The rows come from 4 hidden closed curves, with some noise, and rows from the same curve form a group. Each curve winds through 8 dimensions. The rows are also pushed far along 5 directions, which tell nothing about the answers.
Known rows, each followed by its group:
.07  .05  .13  .07  .11  -.03  .09  .04  .20  -.14  -.01  -.03  -.10  .08  -.02  -.02  .11  .06  -.08 => R
.15  .09  .19  .03  .25  .16  .10  .08  -.05  -.16  -.04  -.27  .07  -.11  -.13  .07  .13  .11  -.15 => J
.11  .15  .02  .07  .10  .08  -.08  -.12  -.31  .10  .10  -.31  .08  .00  .16  .42  .03  .08  -.10 => S
.01  -.04  .00  .08  -.05  .05  -.06  .06  -.07  .08  .06  .06  .03  -.06  -.15  -.08  -.15  .05  .11 => X
.25  .07  .06  .02  -.07  .13  -.25  .17  -.03  .33  -.01  -.26  .04  -.06  .10  .27  -.15  .05  .13 => S
.06  -.26  -.06  .13  .13  -.22  .09  -.34  .15  .08  .14  .33  -.14  .45  .19  .06  -.17  -.15  -.06 => J
-.17  .17  -.44  -.39  -.27  -.07  -.06  -.03  .00  .20  -.15  -.10  .25  -.30  .29  -.11  .22  -.31  -.08 => R
-.03  .01  -.16  -.08  .03  .09  -.10  -.03  -.21  -.02  .04  -.04  .01  -.07  .09  .02  -.01  -.04  -.01 => J
.03  -.15  -.06  -.08  .03  -.25  .04  .06  .39  -.03  -.05  .11  -.04  .02  .12  -.09  .01  -.27  .14 => R
-.04  -.04  -.06  -.02  .04  -.14  .00  -.06  .10  -.01  .05  -.01  -.14  .02  -.06  .00  -.06  -.01  .03 => X
.04  -.03  -.12  .03  -.05  -.01  .02  -.04  -.23  .12  -.05  -.04  .00  .03  .17  .20  .01  .15  -.03 => S
.23  -.06  .17  .02  -.05  -.13  -.05  .28  .32  .00  .03  -.02  .05  .07  .03  .00  -.09  -.08  .12 => R
.18  .12  -.09  -.05  -.22  .17  -.20  -.06  -.33  .43  -.01  -.23  .14  .07  .45  .49  -.04  .10  .04 => J
.03  .00  -.06  .06  -.11  -.11  -.11  .15  .04  .15  .04  .00  .04  -.02  .06  .15  -.12  .06  .09 => X
.10  -.09  -.05  -.09  -.14  -.24  -.03  .20  .22  .03  -.02  -.02  .04  -.05  .17  -.02  .01  -.17  .18 => X
.11  -.04  .34  .16  .21  -.04  -.03  .08  .26  -.06  .01  -.21  -.04  -.10  -.30  -.10  .08  .09  -.15 => R
-.16  .16  -.11  -.12  -.05  .20  .10  -.01  -.30  -.10  -.06  -.11  .02  -.28  -.22  -.13  .09  .11  .05 => X
.12  -.11  -.03  .13  .08  -.14  -.04  .02  -.01  .12  .06  -.06  .04  .03  .16  .25  -.10  -.06  .10 => R
.01  .04  -.14  -.19  -.18  .06  -.12  .06  .04  .28  -.17  -.07  .15  -.16  .17  .04  .01  -.21  .13 => S
-.02  .02  -.10  -.13  -.02  -.06  -.02  .02  -.10  .05  -.09  -.11  .05  -.14  .07  .08  .01  -.13  .03 => S
-.10  -.13  .03  .03  .15  -.12  .22  .12  .15  -.35  .05  .34  -.11  .10  -.34  -.24  -.22  -.02  .11 => J
-.17  .17  -.01  -.12  .07  .08  .10  -.29  -.33  -.21  -.04  -.17  .13  -.12  .13  .09  .34  -.15  -.19 => J
.00  -.03  -.02  -.13  -.19  .00  -.01  .16  .06  -.04  -.07  .13  .02  -.04  .02  -.18  -.06  -.15  .20 => X
-.21  .10  -.01  -.25  -.06  -.16  .19  -.10  .09  -.22  -.11  -.05  .05  -.19  -.14  -.21  .25  -.20  -.08 => J
.10  .05  .19  .09  .13  .01  -.03  .07  -.01  -.09  .07  -.14  .05  .01  -.04  .14  -.02  -.02  -.02 => S
-.02  -.05  -.16  -.21  -.08  -.08  .04  .11  .17  -.01  -.08  .18  -.03  .01  .02  -.13  -.15  -.23  .16 => J
.03  .11  .01  -.01  -.07  .03  -.11  -.01  -.17  .11  .07  -.22  .06  -.12  -.05  .05  .00  .05  -.09 => X
.10  .02  .12  .13  -.14  .17  -.04  .26  -.24  .04  .09  .07  .01  .10  -.18  .20  -.33  .37  .23 => J
.19  .01  .08  -.03  -.02  -.21  -.12  .20  .18  .10  .10  -.20  -.03  .00  .01  .23  -.20  -.06  .12 => S
.11  .11  .12  -.03  -.10  .09  -.07  .07  -.11  .05  -.02  -.18  -.02  .02  .12  .22  -.02  .07  .10 => X
-.01  .00  -.05  -.32  -.15  -.29  .11  .06  .40  .01  -.22  -.12  .06  -.17  .12  -.20  .31  -.21  -.11 => S
-.02  .04  -.05  -.11  -.18  .20  -.02  -.01  -.29  .04  .03  .09  .09  .02  -.02  -.07  -.13  -.01  .08 => S
-.07  -.21  -.29  .01  -.14  -.13  -.08  -.10  -.12  .13  .10  .41  -.06  .24  .26  .01  -.30  -.20  .20 => X
.11  -.01  .11  .04  .06  .01  -.12  -.14  .10  .16  .05  -.14  -.08  .11  .06  .09  .02  .01  -.13 => X
.05  .02  .17  -.01  .11  -.07  -.05  -.25  .11  .09  -.03  -.25  -.01  .09  .21  .25  .20  -.10  -.21 => R
.08  .06  .06  -.02  .02  .02  -.08  .10  .19  .15  -.10  -.23  -.08  -.12  -.06  .07  .04  .10  .00 => R
-.23  -.06  -.32  -.13  -.20  -.20  .12  -.26  -.13  .01  .06  .31  .04  .11  .15  -.12  .00  -.14  -.02 => J
.01  .07  .08  .04  .18  .02  .01  .16  .03  -.11  .02  -.22  .02  -.18  -.21  .05  .05  .18  -.10 => R
-.01  .18  .08  .03  -.04  .32  -.03  -.16  -.45  .03  .04  -.13  .01  .05  .01  .17  -.01  .16  -.05 => X
.07  -.05  -.04  -.28  -.06  -.27  .06  .00  .38  -.02  -.02  -.04  -.13  .09  .13  -.07  .00  -.27  .06 => X
-.10  .13  -.15  -.14  -.07  .04  -.01  -.10  -.01  .13  -.14  -.16  .03  -.19  .10  .00  .22  -.03  -.07 => R
.00  -.06  -.16  -.16  -.10  .02  -.04  -.03  -.07  .18  -.05  .00  .02  -.08  .00  -.13  -.09  -.09  .04 => S
-.34  -.11  -.24  .02  -.07  -.28  .14  -.24  .18  -.11  -.01  .48  -.09  .15  .09  -.12  -.01  -.22  .13 => X
.04  -.02  .03  -.05  -.07  -.05  .03  .11  .10  -.08  .02  .10  .06  .05  .04  -.10  -.01  -.11  .06 => R
-.12  .19  -.05  -.19  .00  .07  .11  -.03  -.18  -.16  -.13  -.22  .16  -.29  -.02  -.07  .35  -.02  -.16 => S
-.17  -.06  -.20  -.05  -.15  -.05  .09  .06  .01  -.03  .00  .32  -.02  .01  -.10  -.13  -.21  -.05  .29 => X
.12  .05  .08  .11  .15  -.05  .01  .08  .19  .00  -.03  -.14  .01  .04  .13  .22  .10  .05  -.06 => R
.01  -.04  -.18  -.08  -.15  -.02  -.07  .13  .01  .18  .02  .06  -.05  -.01  .02  .05  -.20  .09  .21 => X
.09  .08  -.09  -.03  -.15  .12  -.05  .08  -.27  .23  -.05  -.12  .12  -.05  .13  .19  -.07  .12  .02 => J
.02  -.06  .08  .16  .28  -.11  .02  -.14  .01  -.15  .09  -.13  .08  -.01  .12  .13  .23  -.08  -.17 => J
.07  .03  -.05  -.11  -.20  .01  -.03  .25  .14  .19  -.13  -.01  .07  -.10  -.04  -.04  -.08  .07  .11 => J
.03  .03  .06  -.02  .08  -.06  .07  -.06  -.01  -.09  -.03  -.10  .06  .00  .09  .13  .14  -.03  -.06 => S
-.09  .11  -.11  -.03  .05  .11  -.04  -.16  -.15  .04  -.04  -.07  .02  -.10  .07  .02  .11  -.08  -.08 => S
.20  .10  .34  .20  .15  .10  -.09  .08  .21  .10  .01  -.26  -.09  .11  -.09  .23  .02  .27  -.17 => R
-.03  -.10  .10  .00  .12  -.16  .11  -.06  .23  -.17  .05  .14  -.27  .22  -.18  -.07  -.12  .07  -.04 => S
-.05  -.06  .05  .13  .27  .14  .17  -.08  -.09  -.25  .04  .26  -.12  .22  -.13  .02  -.13  .08  .00 => J
-.10  .02  -.06  -.21  .01  -.20  .04  -.05  .21  -.07  -.02  -.05  .00  -.11  -.07  -.20  .06  -.29  -.09 => S
.10  .19  -.30  -.16  -.20  .17  -.04  -.06  -.41  .22  .03  -.19  .26  -.07  .42  .27  .11  .00  -.03 => R
.14  .02  -.09  -.15  -.35  .01  -.11  .30  -.02  .17  -.02  .05  .19  -.05  .17  -.03  -.15  -.13  .25 => R
-.25  .12  -.04  .09  .09  .16  .08  -.29  -.13  -.07  -.04  .08  -.09  .07  -.01  .09  .14  .17  -.12 => X
.16  .06  .16  .10  .14  .16  -.14  -.03  -.13  .07  .04  -.29  -.01  .03  .11  .21  .11  .17  -.20 => J
-.01  -.07  .00  .18  .05  .03  -.04  -.05  -.06  .17  -.02  .01  .02  -.01  -.02  .12  -.05  .13  .02 => J
.03  .06  .04  -.01  .04  .06  -.05  -.12  -.09  .02  .05  -.08  -.05  .08  .04  .05  -.03  -.04  -.11 => S
.04  -.08  -.14  -.05  .11  -.05  .00  -.26  -.09  .08  .06  -.05  .08  .04  .26  .06  .09  -.25  -.09 => R

New rows. What belongs after each?
.04  .02  -.03  -.05  -.05  -.17  .01  -.06  -.01  .12  -.06  -.14  .12  -.04  .20  .23  .07  -.16  .02 => J
.16  -.07  .08  .08  -.15  .06  -.10  .18  -.01  .12  .11  .11  -.03  .16  -.06  .00  -.31  .11  .16 => S
-.16  .08  -.10  -.14  -.01  .07  .00  -.06  -.22  -.15  -.02  .01  .05  -.10  .05  .02  .04  -.14  .07 => J
-.03  .09  -.20  -.36  -.26  -.09  -.05  .02  .16  .17  -.14  -.13  .15  -.20  .22  -.13  .22  -.24  -.04 => J
-.26  .03  -.30  -.16  -.23  .06  .04  .08  -.23  -.05  -.05  .25  .17  -.18  -.03  -.17  -.04  -.08  .22 => J
-.09  .12  .00  -.05  .00  .36  .04  -.01  -.35  -.15  -.01  .02  .10  -.07  -.10  -.10  .09  .15  -.06 => J
-.04  .01  -.05  -.08  -.05  -.01  .08  -.01  .07  .00  -.02  .02  -.01  .00  .02  -.01  .03  .00  .09 => X
.25  -.07  .30  .17  .16  -.06  -.10  -.11  -.04  .04  .13  -.24  .06  .16  .22  .35  .05  -.08  -.06 => J
-.05  -.02  .09  .00  -.04  .13  .05  .30  .03  -.14  -.08  .19  .01  -.09  -.33  -.17  -.21  .06  .27 => J
-.15  -.10  .00  .11  .20  .04  -.01  -.20  .04  -.15  .05  .22  -.13  .16  .03  -.01  .02  -.05  -.02 => J
-.01  -.02  -.06  .10  .02  .08  .02  .03  -.26  -.07  .04  .04  .01  .00  .07  .12  -.04  .13  .11 => X
.03  -.14  .01  -.05  .06  -.32  .07  -.16  .22  -.02  .12  .09  -.15  .27  .06  .06  -.14  -.15  -.05 => S
.03  -.01  .00  -.01  .06  -.29  .03  .06  .38  .02  -.11  -.15  .06  -.13  .11  .00  .24  -.14  -.12 => S
-.03  .08  .04  .06  -.09  .05  -.10  .07  -.11  .00  .02  -.04  .00  -.03  .00  .07  .02  .15  -.01 => X
.01  -.07  .02  .03  .02  .06  .06  .24  -.16  -.04  -.05  -.02  -.07  -.12  -.31  .00  -.18  .35  .09 => S
.19  -.05  .19  .22  -.14  -.04  -.22  .24  .04  .18  .13  .02  .03  .12  -.02  .22  -.29  .13  .19 => X
.05  .00  .00  .00  .08  .06  -.07  -.06  -.08  .03  .01  -.12  -.05  .03  .12  .08  .05  .04  -.12 => X
.05  -.14  -.24  -.01  -.05  -.08  .02  -.08  .01  .12  .07  .25  .09  .19  .30  .04  -.08  -.15  .03 => J
-.08  .10  .09  -.10  -.09  -.04  .02  .09  .16  -.06  -.15  -.13  .05  -.26  -.16  -.28  .23  -.07  -.10 => R
-.14  -.11  -.11  -.03  .07  .02  .07  -.12  -.05  -.04  .00  .21  -.11  .03  -.19  -.18  -.14  -.02  .03 => S
-.12  -.15  -.15  -.09  .08  -.19  .14  -.31  .06  .02  -.06  .19  -.10  .19  .17  .07  .02  -.17  -.04 => S
.06  .03  -.06  -.17  -.27  .04  -.12  -.04  -.09  .28  -.10  -.07  .14  -.06  .22  .00  .03  -.19  .04 => J
.09  .01  .01  -.06  .04  -.12  .00  -.14  -.06  .09  .02  -.23  .03  -.01  .09  .10  .08  -.07  -.16 => J
-.05  -.08  -.28  -.08  -.10  -.07  .02  -.01  -.07  .05  .03  .18  .16  -.02  .19  -.03  -.02  -.16  .10 => J
-.07  -.07  -.14  .00  -.02  .00  -.02  .06  -.13  -.10  .06  .17  .10  -.03  .08  -.07  -.05  -.10  .10 => J
.15  -.08  .15  .11  .08  .00  -.11  -.03  .09  .05  .07  -.02  -.01  .15  .10  .05  -.02  -.03  -.09 => X
.19  .21  .14  -.04  -.11  .22  -.05  .12  -.31  .11  -.04  -.41  .14  -.11  .09  .25  .15  .28  -.13 => S
-.04  .04  -.08  -.21  -.11  -.06  .03  .00  -.08  .02  .00  -.10  .01  -.08  -.05  -.06  -.04  -.04  -.04 => S
-.17  .04  -.02  .09  .17  .03  .12  -.15  -.25  -.15  -.03  .00  .03  -.08  -.09  .13  .07  .04  -.04 => J
.03  .05  -.02  -.04  -.10  -.17  -.01  .15  .16  .06  -.04  -.10  -.04  -.05  .04  .15  -.02  .07  .11 => R
-.20  .08  -.24  -.28  .00  .00  .15  -.30  -.17  .00  -.19  -.13  .09  -.20  .13  -.07  .36  -.13  -.23 => S
.06  .05  .10  .05  .12  .08  -.04  .02  -.01  .01  -.02  -.27  .10  -.25  -.13  -.10  .18  .01  -.15 => X
.25  .11  .05  .09  -.03  .12  -.20  -.04  -.24  .25  .09  -.28  .24  .01  .35  .41  .00  -.11  .02 => S
.03  .01  -.21  -.30  -.20  -.01  -.07  .02  -.08  .25  -.09  -.16  .15  -.23  .09  -.08  .00  -.22  .06 => S
-.10  -.01  -.03  .12  .02  .18  .03  .07  -.24  -.15  -.01  .13  -.03  -.02  -.06  .00  -.02  .21  .11 => X
.05  .09  .08  .03  .05  .29  -.06  .05  -.11  .01  .02  -.03  .04  .05  -.05  .02  -.05  .14  -.09 => R
.05  -.06  .00  .04  .05  .02  -.11  -.02  -.05  .00  .08  .03  -.08  .12  .09  .05  -.07  .02  -.05 => J
-.05  .03  -.03  .09  -.01  .04  -.07  .02  -.11  .08  .04  .03  .06  -.03  -.07  .04  -.11  .04  -.01 => X
-.10  -.07  -.16  .01  .13  -.05  .07  -.28  -.10  .02  .03  .14  -.11  .14  .06  .05  -.06  -.06  -.08 => J
.05  .05  .01  .06  .13  -.03  -.04  -.15  -.15  .03  .13  -.12  .00  .10  .10  .32  -.08  -.03  -.04 => S
-.16  .14  -.13  -.12  -.32  .05  .01  .09  -.17  .02  -.09  .06  .18  -.21  .02  -.09  .05  -.08  .20 => X
.15  -.11  .28  .35  .13  .10  -.03  .20  -.04  .05  .07  .01  -.06  .05  -.34  .15  -.29  .38  .14 => J
.12  .05  -.13  -.01  -.07  .05  -.06  .09  .02  .14  .06  .08  -.07  .21  .18  .22  -.22  .10  .10 => R
.09  .08  .14  .08  -.04  .13  -.16  .29  -.01  .13  .02  -.16  .02  -.12  -.26  .07  -.22  .23  .07 => X
-.20  .08  -.25  .07  -.04  .11  -.01  -.25  -.43  .09  .06  .10  .04  .06  .16  .22  -.04  .09  -.04 => X
.03  -.02  -.02  .05  -.01  -.02  .02  -.03  -.02  .09  .00  .03  .05  .05  .12  .16  -.09  -.10  .13 => X
.05  -.05  -.09  -.19  -.02  -.42  .10  .00  .31  .00  -.12  -.19  .01  -.12  .18  -.05  .27  -.21  -.17 => S
.23  .17  .21  -.05  -.13  .19  -.09  .24  -.03  .12  -.08  -.36  .07  -.13  .01  .13  .09  .18  .06 => R
.05  -.08  .00  .11  .09  -.05  .06  -.05  -.01  .01  -.05  .00  -.06  .03  .05  .04  .08  .13  -.11 => S
-.03  .01  -.12  -.03  .10  .10  -.08  -.09  -.21  -.04  .06  -.06  -.01  -.03  .11  .03  .05  -.02  -.09 => J
.02  .01  .03  .13  .33  -.14  .17  -.17  .17  -.23  .04  -.04  -.16  .12  .05  .05  .17  -.01  -.21 => R
-.16  -.08  -.09  .04  .10  .03  .06  -.01  .03  -.23  .00  .30  -.01  .05  -.02  -.20  .02  -.07  -.01 => J
-.03  .08  -.05  .01  -.10  -.02  -.10  .19  -.01  .08  -.03  -.11  .10  -.19  -.03  .04  .02  .12  .01 => X
-.13  .11  .06  .10  -.06  .16  .06  -.02  -.13  -.07  -.06  .07  .04  -.05  -.07  .03  .06  .10  .09 => X
.15  .01  .18  .17  .25  -.01  -.08  -.33  -.01  .14  .13  -.28  -.06  .18  .16  .29  .12  .03  -.31 => X
.19  -.09  -.11  -.18  -.13  -.28  -.08  .37  .41  .14  -.02  -.01  .06  -.04  .13  .07  -.20  -.20  .29 => J
-.18  .06  -.25  -.28  -.06  -.08  .12  -.14  -.10  -.01  -.22  -.09  .25  -.30  .20  -.11  .37  -.33  -.10 => S
.10  -.01  -.09  -.12  -.04  .14  -.15  .07  -.16  .18  .05  -.08  -.03  .03  .06  .18  -.25  .02  .14 => R
.01  -.10  -.10  -.17  -.06  -.08  .03  -.12  .01  .13  -.12  .01  -.05  .02  .14  -.06  .02  -.15  -.04 => S
.08  .00  .13  .00  .13  .11  -.06  .02  .20  .03  -.06  -.07  -.10  .09  .02  .07  -.01  .01  -.02 => R
-.02  .00  -.20  -.02  -.04  -.02  -.02  .05  -.12  .01  .11  .14  .05  .05  .03  -.03  -.19  -.06  .02 => R
